There are 5 ways to turn a row about zero (a turn may also mirror it). The second row of each pair is the first, turned, with some noise. The first 45 pairs use one turn. New pairs use 3 turns, one after the other, and a turn may come again.
Known pairs, each followed by its turns in order:
[ 10  -6 -34 -14   2  -3   2  20]
[ -2  17  19  -3 -33  -3  13 -14]  (4)

[  0  -6  14   3   5   0  27 -12]
[ -5  21   4  -4 -13 -11  -6  21]  (2)

[  4 -37   0  -1   7  -4  12  -6]
[ -2   3 -11  15   4 -12 -15  31]  (2)

[ 21   2 -14   9 -38  13 -10   1]
[  0 -14  24  14  14  23 -24  15]  (3)

[  7 -16  -7  19   0 -13 -25   6]
[ 19  -9  -5 -24  -2  -9  18  13]  (0)

[-17  -2  -7  -1   4   9 -27  -3]
[ -4 -22  -2   9   1  21  -6   8]  (1)

[ -2 -10  -3   2  14 -16   0   5]
[-5  4 -5  6 16 -7 11 14]  (2)

[  3 -19  -2  -1 -13 -12  -5  -6]
[10 -3  9 10  0  0 16 14]  (4)

[ 41  10  10  -3 -21 -12  -9  -2]
[ -9   2  16 -17 -10 -31 -27 -10]  (1)

[-35  23  -3  -2   6  12  -5  -4]
[ 11  -6  11 -17 -26 -27  -1   7]  (3)

[ -7  -8 -34  -2  16   7  30   1]
[-10 -10   0  -5  -4  41   7 -24]  (0)

[-24   6  35 -14 -23  -6  39  27]
[-37   0  -4 -47 -10   5  15  31]  (3)

[  7 -16 -17 -22  -8  15  13 -31]
[  5  23 -14  33 -18   2 -22  -5]  (1)

[ 8 14 11  4 -6  7 -4 -6]
[  3   7   2 -15  -5   0  -4 -14]  (2)

[  9   9 -14 -15   9  -1  -4 -11]
[  1   9  -8  -1   5  11 -24  -5]  (1)

[  5  -9 -10  -6   1   3  14  -1]
[-9 -1  3  0 -4 14 11 -6]  (0)

[ -9 -12  19   4 -23   1   1  -5]
[  9  19   8  13  -5  12 -19   1]  (2)

[ 10 -21   0   6   0 -11   2 -23]
[ -1   5   0  -3  15  -5 -25  21]  (2)

[  1 -12  17  -9   2  -9   0  -2]
[ -2  11 -13 -14   7   8   1  -8]  (3)

[ -3 -26   9 -22  18   3  34 -37]
[  1  38  -3  46   8  -1   7 -19]  (1)

[ 12  16 -37  -4 -41  16  -3  -3]
[ -7 -12  37  26  -6   9 -33  20]  (3)

[ 10 -15  -7   3 -41  26   9  -3]
[-15   6  17  36  11  26  14  -4]  (4)

[ 10 -10 -11   7 -41 -10  -7 -21]
[-16  24  -3 -26 -21 -19  16   1]  (0)

[ 17  14   8 -40  -2 -14  -1   0]
[ 18  13  15  -5  21 -11 -31  -6]  (1)

[  8  -1  28 -18  -1 -28  -1   7]
[  7   9  35  -6  17 -11  -3  -8]  (1)

[ 10  21 -40 -11  -2 -16  -5  41]
[-19  -5  35 -19 -37 -16   6 -24]  (4)

[  6  -4  -6 -41  14 -13 -40   7]
[-3 -1  6 -7 16 12 -3 56]  (0)

[-24 -25   6  -1  -4  24   4   1]
[ 13 -17 -26 -15 -15   4 -14  14]  (3)

[-16 -10   0  -1   5 -20 -10   2]
[-7  2  7 18 19  2  8  4]  (2)

[-10  41 -10  -6   1  27  -1   1]
[-33  11   4 -23  10  11 -18 -18]  (4)

[  2 -12  12 -14  -9  36 -22  -2]
[ 33   3  -5  -7 -10  26 -17  13]  (3)

[  6  -8 -41  16  -4  11   4   6]
[-10 -30 -23  -3  -5  21  -1  13]  (2)

[28  5 -3  3  8 -2 -2 -4]
[-11 -10 -26   4  -1  -1   6  10]  (0)

[-3  3 -6 -1 -4 15 -7 -3]
[-9  0  6 -9 11 -5  1 -5]  (0)

[ -3 -23   7  16   5  12  11   5]
[-15  14 -16  12 -12  -4  -9  14]  (2)

[ 29 -15   0  -2  -6 -28 -11  41]
[  5 -15  26  20 -33 -35   3   6]  (4)

[  8   2 -18 -41   6   5  23  22]
[ -5  33   5   1 -15 -22  13 -33]  (4)

[ -9 -41  -3   7   8  11 -16   2]
[ 23 -11 -36   5   9   2 -10   4]  (3)

[  4 -21   0  -4  -5  27 -32  22]
[-12 -19   5  10   0  -3 -12  44]  (1)

[ 12   1  -1 -19  -2   6  -3  -6]
[-22  -1   0   4   6  -2   4  12]  (0)

[ -5   3  11  -4   5  13  -4 -17]
[ -1  13 -12  -4  16   5  -7   7]  (4)

[  1  -6 -15  13   1  -2  14   2]
[-11 -17  -4  13   2  -4   1   1]  (3)

[ -7 -16   3   0  19 -34  23 -37]
[ -7 -17   4  -6 -50  15 -22   3]  (0)

[ 12  33  18  24   4  -3 -24   9]
[-13 -26  13  -9   6  -6 -36  12]  (4)

[ -1  15   3  -6 -20   0   0 -39]
[  8  -8  -6  14 -13  -3 -17 -35]  (1)

New pairs, each followed by its turns in order:
[ 11   3  11 -41  23  -7  -4  -5]
[ 34  -9  19  23 -12 -14  -5   9]  (2) (4) (4)

[ 10 -20  -8  18  13   9  -4  -7]
[ -1   3  -9 -29  -8   5   3  13]  (0) (4) (2)

[ -2  10  -3  11  10  -1 -15  12]
[ -5 -17   4  13  10   3  -9   6]  (3) (0) (3)

[ 29 -18  28   5  20   1 -24  -1]
[ 10  -6 -18 -16 -10  44 -12  -5]  (3) (1) (1)

[-19 -15   1 -17  12   0  37  26]
[ 17 -23  -7 -14 -10  16  42  -1]  (0) (1) (4)

[ 34  -4   7   2   4   1 -14  12]
[ 10  16  12  29   3 -10  -7   9]  (4) (1) (2)

[-23  11  -8 -23  26  16  -3  -2]
[  0  19 -12 -16  27 -22   6 -13]  (4) (4) (4)

[ -8  17 -12  29   2  -9  21   5]
[  1 -14 -31   2   8  15  24   0]  (2) (1) (0)

[-24  -4  12   1   0  10   0   3]
[ -4  13   5   5  16   9  10 -12]  (4) (4) (4)

[  0 -35  -4  -2 -41  -8  -5   4]
[  7  -1  -4  26 -12 -19 -42 -10]  (2) (2) (3)

[ -9 -41 -20 -41   4   2  12 -22]
[ -9  -3 -30 -18   1  46  30  -9]  (1) (3) (3)

[ 41 -13   6  19   1  26 -39  12]
[-35 -32  18 -31 -12   6 -26  -5]  (4) (2) (2)

[ -3 -27  25  -8  14 -19  20  14]
[  0  24   4  -8  38   5   8 -19]  (3) (4) (4)

[23 -1  9  6 12 31 12 21]
[-13   3  35 -16 -11 -11  16  -8]  (4) (1) (0)

[  1 -12  -5   5  11 -13  11 -18]
[ -1   9 -15   6 -10 -14 -11  -8]  (2) (1) (4)

[-12  -2 -12   8  -5   0 -12 -32]
[ 11  -5 -17 -12 -17 -25   4  13]  (4) (3) (1)

[-30 -12   8  -4   7   3  -6  -2]
[ -1   6   5  -4  15  -1 -29 -11]  (2) (2) (0)

[ -3  23   5 -22  19 -10  -3   5]
[ -1   2   2  -9   1 -26 -17 -21]  (4) (1) (2)

[ 11  -1   7  24  41  -2 -13 -13]
[  5  25  18   0   5 -25  23 -25]  (2) (4) (4)

[ 34  41   5 -30  20  27 -25  15]
[-30   5 -13  33  30  -4   6 -52]  (4) (2) (1)

[ -6  16  41  -1 -12  -3  10   0]
[-14   4  10  11  22 -35   2 -12]  (2) (4) (2)

[-2 -1 -7 -4  7 12  8 31]
[-15  28 -11   2  -3   1   5  -8]  (2) (1) (0)

[-22 -17  -6  -2 -25  -7   7   6]
[ 12   6  19   6 -27  -5  -5 -15]  (0) (3) (2)

[ -4 -14   7 -14  12  11  -6   5]
[ -4  -2  -6 -16   0  12  10 -13]  (1) (2) (4)

[  4   7  -8   0  -5   5 -22 -14]
[-19 -13   0   7 -10  12   4  -1]  (1) (2) (1)

[ 14   9 -13   5  -5   5   6  38]
[  9   2  11   4 -14 -14  -4  38]  (2) (2) (1)

[  1 -14  21   4  27  15 -10   2]
[ 10  23 -13   5 -11  23  -1  -3]  (4) (2) (4)

[  0  -2  15 -11   0   2 -21   1]
[  2  15 -14 -13   2   4   3 -10]  (0) (2) (1)

[ -1  15   9  -2  -1 -15  16  -9]
[ 15  -5  14  -9 -10 -10   8 -12]  (4) (1) (3)

[ 28  32  -2  -5   1 -16  -8  -3]
[-21   9 -14  27 -16  25   6  -9]  (2) (0) (2)

[  9  -3 -18   5  -1  13 -24   4]
[-12  11   1  15  -6 -25   0  -4]  (4) (3) (4)

[-17   1 -10   9 -14  25   0   2]
[ 14  -2  -9 -11  23 -18   3   4]  (2) (0) (4)

[ 18 -13   1  12  11 -25   4 -21]
[-14  -8 -37   6  10  -4  13   4]  (4) (3) (1)

[-41 -19  -7 -12  -4   6   6 -18]
[ 10 -19  19  -9  32   0 -21  18]  (0) (2) (4)

[-3 41  2  5 -7 -7 -8 -6]
[-10   8 -18 -22  20  15 -12 -16]  (2) (4) (1)

[  7 -41  13  -3  -8  -5 -24   5]
[ -8  19 -15  16  15  22   6  33]  (3) (0) (1)

[ 29  -3 -30  10  -8  41  -3 -10]
[ 30  -6  24  23  -6 -21 -37   4]  (3) (2) (3)

[  5  -1  -1  -4   3  30  -4 -15]
[ -1 -17   6   4  20 -17  10  -3]  (3) (3) (0)

[-19 -17   0  23   1  -9   6   3]
[ 8 25 12 10 20 13 -4 -1]  (0) (2) (3)

[  3  11  16 -14   3   1  -1 -13]
[ -6   7 -17  -8  13  14   2   3]  (1) (1) (4)

[-41  13  20 -29  10   2   2  41]
[-32  22 -14  -7 -49  14 -15 -15]  (2) (1) (0)

[ -2  -8 -15  -2  -5 -13  41 -11]
[ -5 -10  27   0   0 -26 -17 -16]  (4) (1) (3)

[-23   8  -4 -18 -13   6   2 -12]
[ 20  -1   2   2 -30   1   1  -6]  (2) (1) (0)

[ -1 -13  -7   3 -41   5   0   5]
[-20 -12 -26   0  25  -7  10  -3]  (1) (2) (0)

[ 19  13   2 -14   7  23   0 -21]
[-36   0   6 -10  15 -10  -5   0]  (2) (2) (1)

[ 22 -27  -5  -3   4  11  13  16]
[ 14  30   2  13  -3 -20  -1  -8]  (1) (1) (4)

[ -9   6 -26  -3 -14   2   1  -1]
[ -8 -17  17   2  -4  13   5  10]  (2) (2) (4)

[ -1 -18   8  -8  -6  14  -5  -9]
[ 15   6   3 -14  15  -3  11   7]  (3) (1) (0)

[  1   9 -23  -6 -11 -29 -16  12]
[  8  12 -20   1  22  14   9 -25]  (3) (2) (1)

[  1   2   8 -23  -2 -19 -27   2]
[  8   7  -4  -3   2  22 -16  28]  (2) (2) (0)

